There are 10 hidden switches. A switch that is on adds its own fixed numbers to the row, and there is some noise. The rows also spread widely along 11 directions, which tell nothing about the answers.
Known rows, each followed by its switches (1 for on, 0 for off):
[  6.9  11.3  -2.0   4.2  15.3   6.0   2.9  23.5   1.2  18.0   4.0  16.8
   3.3  -1.3  12.9 -26.2  -1.6  12.4  22.8  -4.2  -3.7  -6.4  -7.5  26.6
 -12.3  10.0  -7.7  19.1  -5.9 -18.3  14.1   6.1   7.7  17.5]
1 0 0 0 0 0 0 0 0 0
[ -5.0  -9.0 -10.7   2.3  11.1  -4.9  11.3 -14.3  -9.4 -10.3  12.1  -4.2
 -18.4   4.4 -22.4  10.6  -4.7  -8.3  -7.2   5.8  -0.9  15.4  11.4 -15.5
  -8.9   3.7   4.5  -1.7  -3.9  19.8  -1.9  14.7 -13.4 -18.9]
0 0 1 0 0 0 1 0 1 0
[-16.2   5.8 -23.1   9.9  -8.4  10.2  18.6   3.5   6.1  11.2   9.3   6.6
 -22.5  17.6   6.1   2.1 -10.5  12.8  33.8   2.4  -7.2   7.6 -13.6 -17.6
  -7.9  17.4  -2.2  -6.3  -7.9  11.9   7.2  -0.9 -15.8  17.0]
1 0 0 1 1 0 0 1 0 1
[-10.2  -3.1 -26.2  -5.0   2.4   8.6  19.1  -2.2 -10.6   4.7   2.4   8.7
 -19.4 -11.4   1.2 -10.8  -2.0  -2.7   1.0  23.3  16.5 -17.2  -6.4  -6.8
   0.0  -0.1  13.9   6.2 -12.2   6.1  -3.6  -3.5  -8.0  17.3]
0 0 0 1 0 0 0 0 0 0
[-20.3   4.6 -10.9   2.9  12.5   5.8  -2.7  -4.8  -4.7  -0.9  14.8   1.4
 -25.1  -5.4  -4.2  -6.6  -7.1   5.7   1.8  -0.8  -0.9   0.6   0.7 -19.7
  -8.9  -5.5  -1.5  -2.9 -17.0   6.5  11.9   6.3 -11.5   1.5]
1 0 1 1 1 0 1 0 1 0
[-14.8   6.1 -13.0  12.4  -3.8  12.3  10.5  -9.2  12.5   8.2  12.4  -7.9
 -11.1  12.6   9.5  -3.8  -8.3   3.3 -18.6  11.9  -7.1  -7.9 -12.5 -17.1
  -8.3  27.2  -8.5  -7.1   7.8  -4.8  -3.7  -7.0   2.6  -6.2]
1 0 0 0 0 0 1 0 1 0
[ -8.5   8.6 -11.4  12.0  12.4  11.9   4.2   8.9   7.2  16.4  17.6  19.4
 -16.6  -2.0   4.5  -9.5  -6.2  19.0  13.4  -1.3   4.7   9.7  10.2 -10.3
  -8.7  -2.4  -2.4  -3.1 -16.4   1.9   5.5  19.1  -2.9   8.2]
1 0 1 1 1 0 1 1 0 0
[ -6.3  14.9 -13.8   4.7   4.2  29.7   5.4  16.6 -12.3   7.3  16.7  31.4
 -58.9  -7.7  14.2 -35.8  -2.3  18.6  43.0   3.1   0.2 -20.9   0.0  -0.2
 -14.5  10.9   7.7  24.6 -22.6  -3.5  11.9  -1.6  -8.8  22.1]
0 1 1 0 0 0 1 0 0 0
[-17.2  -2.8 -24.7   4.5  10.4   6.2   7.8   4.8   5.3   8.5 -12.4 -16.3
  11.6   1.1  11.9   7.8  -2.5   5.0   3.3   8.2   5.8   1.8  -5.9  -7.3
   0.1  -6.8  -4.4  -8.9  -8.9  12.5  -6.6  -8.6 -12.2   9.5]
0 0 1 1 0 0 0 1 0 0
[  5.7   3.3 -31.8   5.8   6.4   3.7  16.4  -0.4  10.7  22.9 -16.6  16.3
   5.4  -2.3   1.0 -13.7  -5.6   5.0   3.2  15.5  11.1  -1.5   9.1   7.5
  -3.7   3.7   2.0  -1.7 -16.6   5.5 -10.3  35.4 -10.3  13.4]
0 0 0 0 1 1 1 1 0 0
[ 10.7  11.9  -4.0  -4.8   6.3   3.9   2.8   1.5 -15.9   4.8   7.6  -2.6
 -13.7   6.9  -6.4 -21.5 -20.2  -0.6 -15.4  -5.2  -2.9  -2.5 -15.2  -6.1
  -2.2  10.9  -6.7   4.0  -3.6  -8.2  10.3   4.0   7.2  14.9]
0 0 0 1 1 0 1 0 1 1
[  8.9   4.2 -28.3   1.8   2.3  -2.5  24.8 -11.4   5.4  12.2   4.8  -8.1
  -5.7   5.5 -14.1  -2.6 -18.0 -16.6 -27.8  25.6   5.8   2.8 -12.2  -2.2
  -1.9  25.6   2.5   7.6   5.6  -2.0 -16.1   2.8 -11.1  -2.1]
0 0 0 1 1 0 1 0 0 0
[  8.8   3.9  -7.6  11.0   3.1  12.6   7.6   9.9   7.2  19.4  10.3  21.4
   1.1  14.3   6.1  -6.4  -6.8  17.9   6.9 -10.8   7.1  12.3   8.2   2.0
  -2.3   5.6  -2.6  -1.4  -5.0  -6.1  -8.9  17.2   9.1  16.8]
1 0 0 0 1 0 1 0 0 0
[ -2.7  -7.1 -23.3 -12.7   8.2  13.1   9.5   7.9 -22.3   1.0 -16.4  -2.5
  -9.7  -2.5  -3.4 -16.6  -1.5  -2.6  11.3   0.0   4.1 -13.3   2.0   2.8
  -3.6  -3.1   1.2  13.3 -16.9   6.3  -0.7   1.4  -9.7  24.2]
0 0 1 0 0 1 1 0 0 0
[ 2.1  0.1 -1.6  2.0 12.7 -4.9 10.2  7.3 -3.6  2.2 10.2 -5.0  5.2  2.8
 -1.8  2.2 -6.9 -3.6 -4.8  5.8 -1.1  8.9 -2.4  4.5 -2.4  5.0 -2.3 -0.9
  4.6 -2.0  0.8  0.2  5.2 -3.6]
0 0 0 0 0 0 0 1 0 0
[ -6.2   5.3 -15.2   1.4  10.1  12.0   4.8   8.8  -2.4   6.7   0.7 -20.9
  -7.3  10.6   3.3  -4.4 -12.7   0.4  -0.7  -0.5 -12.1   4.0 -12.9  -5.0
  -7.4  13.6 -13.4   6.0  -3.5   2.2   2.8 -10.6 -11.4   2.7]
0 1 1 1 0 0 1 0 0 1
[-25.5   1.4 -14.4   4.1  10.1   0.6   9.3  -0.3   8.4   7.4  22.2   7.8
 -16.4 -10.0   3.2   2.9  -5.7   3.2   0.5  13.6  -0.1   6.3   3.2 -15.1
  -3.9   2.3  -0.6  -9.1  -9.7   0.3   2.7  -0.7  -9.9  -3.7]
1 0 0 1 1 1 1 0 0 0
[  1.7  -9.6 -33.6  20.3  -2.2   2.2  17.8 -10.3  13.8  12.1   4.6   5.1
 -14.1  13.4  -4.2  24.1 -16.6  -1.6  -4.1   8.2  21.1  28.1  10.9 -11.4
   8.2   1.3  14.4  -5.4  -7.2  15.4 -44.3  -7.0 -22.7   3.6]
0 0 0 1 0 0 1 0 0 0
[  4.1  -0.4 -24.0  -1.1  -4.5  14.3  27.1   0.0  -9.2   8.0   2.5   5.0
 -22.5  15.2  -7.7  -5.6  -9.2   2.4  12.2   7.4   6.6  -0.5  -7.5  -9.0
  -6.9  18.6   4.2  10.3  -4.8  10.9  -6.4   1.9  -9.7  16.5]
0 0 1 1 1 0 0 0 0 0
[ -6.6   9.5  -9.7   8.9  -1.2   4.7  13.8   6.4   8.7   9.8  11.3   4.6
  -7.0  11.0   7.7   1.2 -12.1  10.3  20.2  -4.2  -5.8  13.0 -15.8  -6.9
  -3.9  15.3  -2.4  -9.2   0.3   2.5   3.3  -4.6  -7.3   8.7]
0 0 0 1 1 0 1 0 0 0
[ -0.8  -0.8 -13.6   2.6  27.6   1.8  -2.5   7.3  -7.6  10.4   0.6   4.7
  -5.2 -13.0  -4.2  -9.4  -3.3   1.7  -0.7   3.9   7.4   4.9  13.6   9.0
  -8.3 -14.3  -0.3  13.9 -20.0   4.5   2.7  15.8  -9.5   1.5]
0 0 1 1 0 0 1 0 0 1
[ -3.6  -9.8   8.9  16.2  17.3  30.2  16.6   6.4  -5.3  14.0  19.4   9.6
 -21.6  19.9   4.6   6.4   8.0  21.1   6.5   1.1   0.6  11.9  28.0   3.8
 -18.7  12.8  -6.8  13.9   0.8   6.8  -1.8  19.5  16.4 -16.1]
0 0 0 1 0 0 0 0 0 0
[  4.6  -5.1 -11.3  -8.4  24.5  -2.1   8.6   8.9 -11.5  14.6   0.6  -5.0
   9.6   0.5  -4.4  -3.6 -11.0  -2.0  -9.2   1.8   4.4  14.5   6.0  10.2
   1.8  -3.3 -11.0   4.8  -9.6  -3.9  -0.4  12.9  -2.2  11.0]
0 0 0 1 1 1 1 0 1 1
[ -8.1   3.0 -10.3  -4.4   7.9  -2.7   2.1   6.8  -6.0   0.3  -0.1  -1.6
   6.4  -3.0   8.6  -4.6  -6.2   5.6  -0.7   0.0   2.9  -0.6  -6.3 -13.5
   4.5  -6.8  -6.0 -17.2  -9.8   2.8   4.6  -1.5   2.8  14.9]
0 0 1 0 0 1 0 1 1 0
[ 14.7   3.5 -33.8  -2.8 -11.5 -10.1  18.8  -7.3   7.8  10.4 -20.8  -5.6
  18.3  18.2  -8.0  -4.5 -22.3  -8.4  -7.8  -1.1   1.9   9.1 -19.5  -5.5
   7.4  17.6  -3.0 -16.5  -1.3   6.2 -16.4   9.5 -14.8  22.3]
0 0 0 0 1 1 1 0 1 0
[ -1.8  -0.7 -13.6  -5.3  13.9   2.0  13.6   5.2 -11.9   5.6   5.1  -3.5
  -9.8  -0.6  -2.8  -9.1 -11.0  -4.0   5.0   6.3   2.1   1.4 -10.0   3.2
  -1.0   6.9  -0.9   9.8  -5.9  -2.4   3.2  -5.6  -8.3  13.8]
0 0 0 1 0 0 1 0 1 0
[-15.1   2.7  -7.4  -5.8  11.6 -20.0  -2.4  -6.8 -11.4 -13.4   5.8   6.6
 -12.1 -12.3 -13.3  -1.4  -7.1  -3.7   9.4   1.5  -5.9   7.0   2.2 -14.4
  -4.0 -17.3   2.9 -19.7 -19.3  18.0  24.3  23.0 -13.7  -4.7]
0 0 0 0 1 1 0 1 1 1

New rows, each followed by its switches (1 for on, 0 for off):
[ -6.0   1.0 -16.8  -9.2  14.5   8.6  -6.0  10.4 -10.5   3.4  -2.9 -15.2
   1.9  -5.7   4.3 -13.8  -6.0  -6.5 -16.9   5.9   0.8 -14.9  -6.0   0.8
  -1.7  -6.3  -7.8  12.0 -11.1  -7.1   0.4 -10.0  -1.1  13.5]
1 1 1 0 0 0 0 0 0 1
[ -9.3  10.9 -17.2  -2.2  13.1  -7.2  -4.5   9.9  -3.6   0.1  -3.6 -17.1
  -6.2  -2.8  -4.5  -9.8 -22.6  -4.9  13.0 -10.4 -14.2   9.8 -16.1  -2.0
  -1.8  -2.0 -10.8   1.4 -14.9  -3.4   9.3 -12.6 -20.7  14.9]
1 0 1 1 1 1 1 1 0 0
[ -8.9  10.8 -14.5  -0.9   5.3  -0.4  14.5  11.7   5.2   9.1  -3.4   3.2
   1.5   1.3   9.5 -12.5  -6.7   4.4  31.3   3.0 -15.6  -1.7 -17.9  10.0
 -11.3  19.5  -9.1  -0.5  -2.6  -2.9  16.5   1.2 -15.0   8.9]
0 0 0 0 1 1 1 0 0 0
[-14.5  -3.9 -11.0 -10.1  19.1  -6.1  -9.9   5.9 -13.5  -7.7 -10.1 -34.9
  13.8  -1.6  -6.2   1.9  -9.0 -11.8 -10.4  -9.5  -8.1   1.8 -13.8  -1.3
  -1.8 -14.8 -11.5   3.0  -9.0   3.4   9.6 -18.2 -11.3   5.8]
1 0 1 1 0 0 0 0 0 1
[-16.7  12.7 -38.7  -8.7   1.3 -13.2  10.8  -1.2   9.3  11.5   2.2   5.1
   5.0 -29.5  11.2 -14.1 -12.0 -11.2 -12.8  32.0  17.8 -20.5 -29.9  -9.8
   9.8  -4.3  10.1 -12.1 -13.6  -4.1   1.8 -13.8 -17.9  26.0]
0 0 0 1 1 0 1 0 0 1
[11.0  4.9  1.4  9.2 12.9 -5.5  6.1 -1.6  4.7  7.9 14.4 11.0  1.7  7.7
 -7.1 -0.5 -9.8  5.1 -5.4 -5.0 -0.9 19.7  7.0  1.6 -7.2  8.0 -4.2 -7.0
  0.7  1.2  1.5 27.0  2.8 -9.3]
0 0 0 0 1 0 1 0 1 0
[ -6.8  -9.3 -13.0  -4.7  24.2 -17.0  17.0   2.0   2.3   8.2  14.7 -15.8
   6.1  -1.3 -14.0   8.5 -13.1 -15.2  -8.2  14.7  -9.8  23.8  -1.8   7.5
  -3.8  14.1 -11.3   4.4   0.3  -4.6   2.2   0.1 -17.9 -13.2]
1 0 0 1 0 1 1 0 1 0
[ -3.1  19.7 -16.2   9.6   5.5   5.8   5.4  13.1  13.7  20.2  -2.6  14.4
  -2.0  -8.1  25.9 -22.3  -7.5   7.3  14.0  11.1  -0.1 -15.3 -14.7  16.5
  -8.0  12.3  -6.6   6.5  -7.3 -17.1   1.9  -5.4  -3.9  15.3]
0 0 0 0 1 1 0 0 0 0
[-11.5  13.2 -20.3   1.9   4.3  10.5   4.3   8.3   2.4   7.9   4.2  -7.9
 -20.2   4.2  13.1 -11.5 -17.6   3.6   9.0   5.1  -9.8  -2.5 -11.3 -11.1
  -2.4  13.3 -11.7  -3.0 -10.3  -2.9   0.1 -11.2 -14.3  12.6]
0 1 1 0 1 1 1 1 1 0
[ -1.2  18.1 -12.2  10.6 -11.4  10.1   9.1  10.1  -1.0   2.6  16.2  19.8
 -38.8   8.1  10.9 -18.5 -17.0  15.4  34.4  -9.4  -8.8   0.5 -14.9 -19.6
  -4.3  19.5   1.8  -5.2  -8.7  -1.9   4.1 -12.0  -5.4  22.2]
0 0 1 0 0 1 1 1 0 0
[-18.3  12.5 -10.7 -18.6  21.3  -1.8 -15.2  15.6 -11.3   6.0  12.5   0.4
  -3.1 -31.2  17.1 -31.5 -10.6  -4.4 -20.1  11.6   3.5 -25.2 -13.1  -1.5
   8.5 -16.5  -9.2   0.2 -19.9 -26.5  17.0 -14.2   6.2  26.5]
1 1 0 0 1 1 1 0 1 1
[ -6.5   4.7   6.6   1.3  15.9   7.7  -4.9   1.1  -3.2   3.9   5.6 -10.9
   9.0  -0.5   3.7 -11.8  -2.1  -0.7 -35.6   1.6  -8.5  -9.5   4.4   3.0
 -10.4   3.2 -17.4   0.3   3.1 -14.3   8.4  10.7  22.6 -10.9]
1 0 0 0 1 1 0 0 0 0
[  3.7   9.8 -15.8   7.2  12.5   5.9   6.1   7.3   9.5  22.3  19.5   5.3
  -3.9  -4.4   6.3 -11.1 -19.0   2.8 -32.2  12.3  12.1   6.7   3.4  -9.1
   5.1   5.4  -7.1   0.1  -6.3 -20.5 -17.3  -0.9   9.7  12.4]
1 0 1 1 1 1 1 1 0 0
[-15.3  -0.4 -13.5  -9.6  13.9  21.8   3.2   2.4  -7.8   7.0   2.7  -2.8
  -7.9  -4.9  -2.9 -16.4   1.5   8.0 -15.6   5.2   0.8 -13.8   5.0 -14.9
  -8.8  -4.8  -7.9   0.0 -15.2   6.3  13.5  22.5   3.7   5.8]
1 1 1 1 1 0 1 0 0 0
[-12.8   7.4 -28.3  -0.8  20.2   0.6   7.1  10.4   7.8  20.7  -1.7  -4.5
  -9.3  -8.4   0.0 -14.7 -14.0  -2.7  12.4  16.1 -11.2   4.4  -1.4  10.5
 -10.1   8.7 -12.5  11.5 -19.8  -1.9  11.4  14.6 -25.7   4.9]
1 1 0 1 1 1 1 1 0 1
[-14.3   8.9 -25.2  -3.7  -1.9 -22.6   5.7  -3.9  18.0  -2.1   8.6  -4.5
  12.0  -4.3 -13.9   9.3 -18.1  -2.6  -0.1  -1.0  -3.5  22.4 -19.5 -34.7
   7.5  -6.4   2.0 -41.5 -11.6  20.4  11.2  15.7 -23.5   4.4]
1 1 1 1 1 0 1 1 0 0
[-12.8  -1.3 -11.7  19.8   6.7  23.6  12.2  -3.1  13.8  23.9  19.7  21.5
 -15.1   8.4  17.9   0.5   4.9  20.7  -8.4  16.2  14.6  -2.8  20.3  -6.5
 -10.8   9.0  -3.2  -0.2  -5.3  -1.0 -13.4  19.4  11.3  -2.5]
1 0 0 0 1 0 0 0 1 0
[ -4.7 -13.2 -29.2 -11.2  -1.9  26.6  29.0  11.6 -10.7  22.9  -4.4  10.9
  -3.4  14.5  15.1  -9.6   1.4  12.6  11.6  12.4  15.6 -14.4   2.2   1.1
   2.7  13.3  -4.4  10.1  -8.4  -2.9 -12.7   2.2   5.7  42.2]
1 0 0 0 1 1 0 0 1 0
[  2.8   4.2  -0.2  -1.9  10.0   9.8  -0.4  17.5  -4.3  10.7   4.3  -1.0
   8.0  15.2  10.0 -13.9  -7.9  12.7   5.9 -13.8 -10.4   2.7  -7.8   3.6
  -4.5   8.4 -16.3   0.4  -4.9  -6.1  13.9   8.7  11.7  15.5]
1 1 0 0 0 0 0 0 1 1
[  3.0  11.9 -26.9   3.9   8.7  -7.8  17.5  16.1  27.8  28.7  11.1   2.5
  15.7   0.2   8.7  -6.8 -19.9   3.6  -5.0  14.3  -0.8  18.2 -14.0  -3.7
   3.9  19.4 -11.9 -11.8  -4.5 -10.9  -8.1   2.5 -10.0  11.9]
1 1 1 1 0 1 1 1 0 0
[ -9.1   3.8 -16.6  -0.2  13.3  -9.9   5.0  12.7  10.1  13.4  18.7  15.0
   0.9 -13.4  10.9   2.6 -10.1   1.0   4.4  12.9   7.0  13.0   2.4  -0.2
   7.3  -7.1   1.9 -11.6 -12.0  -4.2  -6.0  -0.2 -11.1   7.1]
0 1 0 0 1 1 1 0 0 1
[-28.7  11.6 -14.8   8.8  -4.1   1.1  -4.6 -12.5  -0.6 -14.2   5.3  -5.9
 -36.7  -7.7   6.4  -1.8  -9.9  -5.9   8.0   7.2  -9.3 -11.5 -11.6 -16.4
  -8.0  -0.2   3.8  -7.3  -9.5   6.4   3.2 -22.5 -20.4  -6.0]
0 0 0 0 1 1 0 0 0 0
[ 16.4  -0.6 -23.4  -3.3   1.4 -14.1  18.0   6.8  -2.1   4.1   1.2  -4.5
   1.4   9.8 -10.9   5.4 -23.4 -10.1   4.3  -1.5   5.3  23.1 -15.4  -1.0
   8.8   9.4   2.3  -0.7  -3.5   2.3 -19.0 -14.9 -17.0  17.0]
0 0 1 1 0 1 0 0 0 0
[ -5.4   1.4 -17.5  28.9  -2.5   2.9   2.9 -14.8  14.8  -0.5   1.9  -6.6
 -22.1  20.6  -6.3  19.4 -18.4   2.1   4.5 -11.1  -3.9  30.7   6.4 -14.8
  -5.8   4.9   4.3  -9.8  -5.3  19.5 -23.0  -1.3 -23.8 -16.5]
0 0 0 1 0 0 1 0 0 0
[-10.8   3.0 -11.5   1.1  22.7   8.6   7.2   3.7  -0.7  14.6  15.8  10.0
  -8.7 -20.3   7.1 -12.3  -0.3   1.0 -19.1  24.1  14.4 -11.5   8.8   4.5
  -5.1  -5.6   1.7   8.8 -10.2  -8.9   0.1   8.5   4.6  -1.2]
0 0 0 1 1 0 1 0 0 0
[ 19.8   1.7  -8.1   8.3  14.4  -3.8  -1.1   6.0   6.5  19.2   5.2  10.3
  18.6  14.8  -6.4  -2.7 -12.6  11.3  -9.7 -15.5   6.0  25.9  12.0   0.7
  -2.7  -1.0  -9.5  -6.4  -7.7  -0.3  -5.8  34.2   4.1   7.4]
1 0 1 0 1 0 1 0 1 1
[ -2.1  11.6 -13.9  24.8  16.4  -6.9  13.0   9.5  33.6  24.8  16.1  27.3
  -0.3  -8.2  16.9  -0.3  -0.7  13.8  18.1  18.7   1.9  15.7   7.6  13.2
 -16.6  15.4  -3.5  -0.8  -5.6  -3.4  -3.7  17.4 -12.1 -18.0]
0 0 1 0 0 1 0 0 0 0
[-10.1   3.6  -8.8   6.1  17.2  11.4   2.7   4.1  -0.8   8.1  -3.2  -1.0
  -6.4  -2.4   1.0 -11.7  -3.5  11.1  -1.6   0.7  -4.8   2.6   9.9  -8.1
 -11.3  -0.7 -10.4  -4.5 -14.3   7.4   9.8  21.2  -0.4  -4.5]
0 0 1 1 0 1 1 1 0 0
[ 19.0  -0.4  -8.2  -1.4  26.1  -5.7  -2.7  10.6  -0.3  16.0   6.6   7.1
   9.9  -5.7  -2.9  -6.6 -16.1  -4.2 -23.9   1.2  14.3  20.1  18.4  15.8
   8.9 -12.2  -4.7   3.1 -12.6 -12.2 -19.5  18.3   3.5   6.8]
0 1 0 0 1 1 1 0 1 0
[  0.8  14.6 -18.9  -8.3  25.4  -1.2  -3.1  15.9  -3.4  17.7   0.3  -0.8
   1.6 -23.3  12.5 -31.4 -13.7  -0.7 -18.6  20.5   6.5 -13.9  -9.9   5.7
   1.6  -5.5 -11.9   5.9 -20.5 -15.9   9.3   3.0   0.4  18.9]
0 1 1 1 0 1 0 1 1 1
[  1.0  -0.2  -6.4   0.1   9.9  -3.5   2.2  10.3  -8.1  -0.9  -1.6  -8.3
   4.3   8.2   7.1   0.3 -10.1  -0.7  13.7  -9.0  -1.5   5.8 -12.4   8.3
   1.4   1.2  -4.2   2.6  -1.5  -1.2  -0.9 -16.6  -5.2  14.6]
0 0 0 0 0 0 0 0 1 0
[  6.3   1.5  -7.4 -19.7  21.6 -28.4   5.1   1.0  -2.6  -0.7   4.4  -3.5
  38.4 -22.0 -19.0  -4.5  -6.9 -15.2 -41.3  12.9   7.1   8.7  -0.6  -8.6
   7.3 -15.1  -2.8 -25.3  -3.1   0.5  11.0  32.4   8.0  -4.0]
0 0 1 0 1 1 1 1 0 0
[ -8.1  -3.7 -25.7   2.8   3.1  18.3  12.4   0.8  -2.1  14.6 -11.7   3.5
  -2.7   5.7  11.2  -5.4   1.8   6.8   1.3  12.4   6.4 -12.7   6.5   1.0
  -7.7   4.2  -4.7   2.8 -10.4   7.2  -7.5  12.4  -1.8  11.6]
0 0 0 0 1 1 0 0 0 1
[  1.4  -5.8 -28.6  11.7  18.6  30.7   0.7  15.3   1.9  28.4  -5.9   2.1
 -16.0   8.2  12.0  -9.2 -10.5  12.7  -0.1  -1.9  12.9   9.0  24.8  10.9
  -0.9  -4.3  -8.3  24.1 -25.1  -6.4 -31.7  -0.4  -9.2  18.9]
1 1 1 1 0 1 1 0 0 0
[ -8.7   4.9 -19.2  15.5  -6.8  42.6  -4.8  -1.8  -7.7   1.9 -20.3 -12.8
 -40.0  30.8   8.8  -8.8 -11.5  15.5  17.5 -22.0 -14.0  -4.1  10.3 -12.6
 -15.0  10.9 -12.0   8.9 -15.6  14.6 -13.4   0.4 -12.9   8.6]
0 1 1 0 1 1 1 0 0 0
[ -5.1  -0.7   4.1   1.3  27.7  -0.4  -5.9   5.8  -4.7   1.2  -5.3 -20.7
  18.4  -0.7   1.8   1.4   0.0  -5.9 -14.6  -0.4  -7.0   0.7   3.2  20.7
 -10.8  -6.9 -12.1   8.8   2.9  -5.0   6.0   3.0   4.2 -14.0]
0 0 0 0 1 0 0 0 0 0
[ -0.3   2.6 -10.5   1.3   6.2   6.1   6.0  15.5  -0.4  14.8   2.7   9.6
  15.5  -1.6  20.7  -6.7  -1.2   9.8  -0.7   4.5  14.3  -8.0  -7.2   4.7
   5.2  -3.4  -0.8  -3.9  -3.8  -7.4  -3.8  -5.4  12.8  23.2]
0 0 0 0 0 0 0 0 0 1
[-15.3   3.1  -2.8 -10.5  12.7 -17.8  11.3   6.1  -2.4  -6.1  26.0  -0.2
  -3.4  -5.0 -16.3   3.8 -12.6  -1.1  12.3  -2.7 -14.1  24.1  -8.5 -23.3
  -2.9   2.2  -6.0 -21.2  -5.2   7.5  25.6  10.1  -9.9  -2.6]
1 0 1 1 1 1 1 1 0 0
